All groups share one centre, and each spreads out both ways along 5 directions, with some noise.
In the rows, 128 means zero.
Known rows, each followed by its group:
[145  99 205 116 103  93 128 110  89 134 138 126  28  82 152] -> kivum
[126 149 117  90 157 155 138 153 135 153  86 103 131 153 105] -> fip
[ 98 110 123  96 123 131 108 122  99 128 138 130 119 117 152] -> kivum
[122 142 124 118 150 159 141 103 172 162  73 141 135 150 212] -> Vepom
[127  94 133  78  52 128  99 157  91 133 140 118  97  97 138] -> fip
[154 154 150 130 154  81 125  94 173 137 163 155  63  99 102] -> Ledo
[113 112 136 136 144 138 130 124 117 108 131 140 133 114 143] -> Ledo
[170 116 121 154  16 115 125 145 129 132 141 119 143 127 137] -> losad
[106  99 170 137 229 171 153 158 102  77  94 123 128  94  82] -> fip
[ 92 123 143  79 186 132 109  95 153 133 125 156  84  85 166] -> losad
[129 182 103  82 154 115 140 118 125 202 118 127  86 195 146] -> derov
[157 106 121 117   4 125 108 137 141 146 120  93 142 122 156] -> losad
[152 158 117 159 110 121 164 125 106 170 117 140 122 201 171] -> kivum
[120 104 130 137 119 165 139 160  92 111  97  99 164 139 126] -> Ledo
[100  90 130 105 105 138  97 100 153 114 131 146 134  79 197] -> derov
[106 137 129  95 159 125 115  86 163 149 122 147 104 117 178] -> fip
[124 117 150 157 173 147 154 134 103 108 107 130 135 132 127] -> fip
[148 121 128 127  63 129 124 139 120 142 120 101 138 141 139] -> losad
[137 160 133 145 159  92 138  81 160 149 149 162  95 141 155] -> Ledo
[157 141 134 136 126 130 128 131 197 126 115 129 128  97 104] -> losad
[154 131 146 148 132 114 136 139 136 113 138 125 112 110  76] -> Ledo
[103 105 155 149 140 131 136  99  82 118 117 103 141 148 173] -> Ledo
[149 165 126 118  93  75 117  97 131 166 155  85 108 170  97] -> Vepom
[138 130 132 115 100  94 109 128 125 122 170 132  92 100  89] -> Vepom
[148 146 126 139 110 132 148 139 136 149 102 101 143 161 120] -> losad
[128 144 146 125 171 130 155 122 108 149 104 128  95 160 141] -> derov
[109 125 133  85 157 137 109 102 171 135 120 145 106  91 164] -> kivum
[142 105 170 131 108 124 133 142  88 118 110  60 124 129  89] -> Ledo
[132  96 133 123 125 154 118 178 128  86 128 135 135  68  73] -> Ledo
[140 125 128 139  96 127 136 136 107 137 126 121 128 146 142] -> fip
[101 119 122 116 134 115 123 119  69 128 151 132 115 144 144] -> Vepom
[180 139 126 149  87 111 131 157 178 123 151 162 107  89  83] -> Vepom
[123 111 141 124 102 118 127 128  71 128 141 117 109 135 139] -> kivum
[140 128 116 152 100 102 130 154  79 112 180 155 115 130  85] -> Vepom
[117 118 109  93  89 131 101 122 142 138 136 139 127 111 165] -> derov
[ 95 109 153 114 206 161 139 132 108 109  99 136 121 110 140] -> fip
[113 126 154  97 159 145 124 110 147 141  85  88 120 127 149] -> Vepom
[ 73 108 142  79 168 125 110 102  71 127 148 155  80 107 182] -> losad
[150 133 181 182 192 139 181 137  97 115  87 111 120 151 108] -> derov
[150 141 150 106 157 121 145 165  97 137 125 116  72 125  57] -> derov
[105 155 128 114 202 131 136  90 163 148 114 164 105 134 174] -> losad
[139 137 120 102  95 121 120 135 140 154 125 113 115 132 126] -> fip
[127 172 150 108 212 109 142  92 153 158 114 115  82 152 112] -> derov
[143 134 138 139 103 114 148 126  91 151 127 134  97 157 153] -> kivum
[108 101 154  97 164 166 125 126 152 118  87 142 117  83 173] -> Vepom
[108 141 129 103 184 154 112  94 209 130  83  99 161 114 136] -> kivum
[172 144 148 156 132 123 151 145 153 127 111 118 120 128  80] -> kivum
[135 145 110 126 115 131 143 135 112 162 112 127 130 177 156] -> derov

New rows, each followed by its group:
[144 131 115 143 105 115 129 147 125 120 163 170 109 110 115] -> Vepom
[131 105 160 145 144 119 126 122 130  95 142 143 111  79 112] -> fip
[124 180 118  98 177 113 142  98 141 187 113 124  93 187 142] -> derov
[138 102 141 124 123 147 121 172 127  89 127 124 129  73  69] -> Ledo
[117 117 131  77 121 129 111 141 114 138 136 140  83  99 133] -> derov
[108 106 129 132 108 133  96  81 193 108 129 133 165  86 190] -> derov
[139 140 114 130 153 148 128 152 174 111 113 119 162 109  68] -> kivum
[151 160 135 131 164 136 143 111 211 152  88 138 121 128 140] -> kivum
[129 117 102 128  62 140 116 137 135 133 127 133 164 137 174] -> derov
[124 133 128  94 116 134 115 108 164 155 107 121 120 122 171] -> losad
[138 110 165 146 150 149 169 164  62 121  98 126  99 139 134] -> derov
[157 157 139 100 102  96 113 100 191 163 131 100  97 121 111] -> Vepom
[131 165 103  79 134 132 123 117 174 180 101 114 120 156 134] -> fip
[146 120 141 135 141 148 147 176 108 112 107 101 135 125  61] -> fip
[122 112 133 128  86 115 121 106 104 136 141 145 112 128 194] -> fip
[117 138 136 150 198 119 145 110 128 111 149 187 100 116 132] -> losad
[168 185  99 168 143 116 162 130 172 160 128 161 135 182 116] -> Ledo
[ 93 125 136 117 179 123 131 105  85 129 146 168  95 135 171] -> losad
[154  97 131 141  27 117 121 157  94 120 146 109 131 118 118] -> losad
[126 154 121 185 158 119 159  93 121 141 125 148 150 192 182] -> Ledo
[113 103 161 145 198 166 155 159  82  87  94 123 136 113  99] -> fip
[147 104 144 136  85 124 125 156 102 109 140 119 117 104  97] -> fip
[ 95 111 136  89 134 140 113 103 121 142 111 126 116 123 190] -> Ledo
[119 160 127 137 200 130 151 100 150 144 112 156 118 155 153] -> losad
[126 127 124 150 119 120 146 132  69 133 136 134 125 167 144] -> losad
[141  98 173 174 147 144 152 140 118  88 102 119 137 102 116] -> derov
[123 168 152 144 212 122 160  77 148 158  91 120 113 178 158] -> derov
[124  98 140 111  80 123 117 148  70 119 138 105 113 118 124] -> losad
[161 161 118 128  85  84 122 114 154 155 160 121 100 138 101] -> Vepom
[120 114  84 107  37 135  95 129 156 138 140 139 165 120 179] -> derov
[138 169 125 128 185 140 148 112 184 153  88 124 133 154 129] -> losad
[126 128 137 108 173 150 109 127 205 105 101 109 146  72  78] -> kivum
[144 106 138 105  61 109 102 142 125 122 157 123  96  82 110] -> fip
[142 169 106 131 144 117 140 111 168 164 126 164 117 157 153] -> Ledo
[147 134 140 117 116 115 121 128 158 135 131 124 108 108 108] -> Vepom
[130 142 145 176 179 118 150  90 154 121 122 149 134 146 152] -> fip
[105 136 131  83 158 142 122 102 138 162  94 112 116 146 175] -> losad
[157 120 180 127 111 101 140 116 114 144 131 138  52 104 146] -> kivum
[127 147 106 107 117 116 109 110 172 148 137 121 133 129 131] -> derov
[151 120 140 130 104 121 117 131 176 112 139 143 111  73 110] -> losad
[128 137 152 126 211 144 138 135 160 108 105 122 122  98  69] -> fip
[122  78 126 116  61 149 102 149 119 104 132 143 144  78 172] -> derov
[110 113 150  92 150 135 120 142  95 122 122  98 104 108 103] -> losad
[165 174 109 167 149 112 153 129 178 143 142 176 121 147 102] -> Ledo
[160 181 126 119 128  97 141 101 165 185 120 121  88 172 137] -> Ledo
[121 131 139  59 141 118 107 133 125 145 142 135  60  97 106] -> derov
[124 146 144 157 215 140 157 108 151 122 101 134 138 146 128] -> fip
[117 160 138 131 231 133 152 105 164 134 111 161 107 133 130] -> losad
[137 141 138 159 186 119 146 124 153 106 145 178 108 103 105] -> losad
[136 155  92 142 140 147 149 139 156 144 114 167 153 157 151] -> Ledo
[136 117 146 113 133 124 111 125 171 114 135 147 103  69 117] -> losad
[159 105 145 162  88 110 127 161 117  89 168 148 117  81  78] -> losad
[171 137 120 152  96 119 137 158 162 122 148 170 114 101  96] -> Vepom
[ 94  89 149 132 137 152 125 124  86  99 119 118 147 114 166] -> Ledo
[121  94 179 141 137 115 122 118  92  93 140  99 107  88 104] -> Ledo
[137 122 141 180 158 118 142 129 128  91 154 160 133 106 100] -> Ledo
[ 94 142 127 100 184 135 134  99 116 155 108 136 111 157 180] -> losad
[112 117 165 115 176 121 110  90 179 106 129 126 106  71 124] -> derov
[145 138 136 121 150 138 133 131 178 127 109 129 123 106 106] -> kivum
[127 129 123  85 144 164 134 174 108 140  91  95 129 137  92] -> fip
[128 136 126 132 144 152 144 123 146 142  94 151 133 143 181] -> Vepom
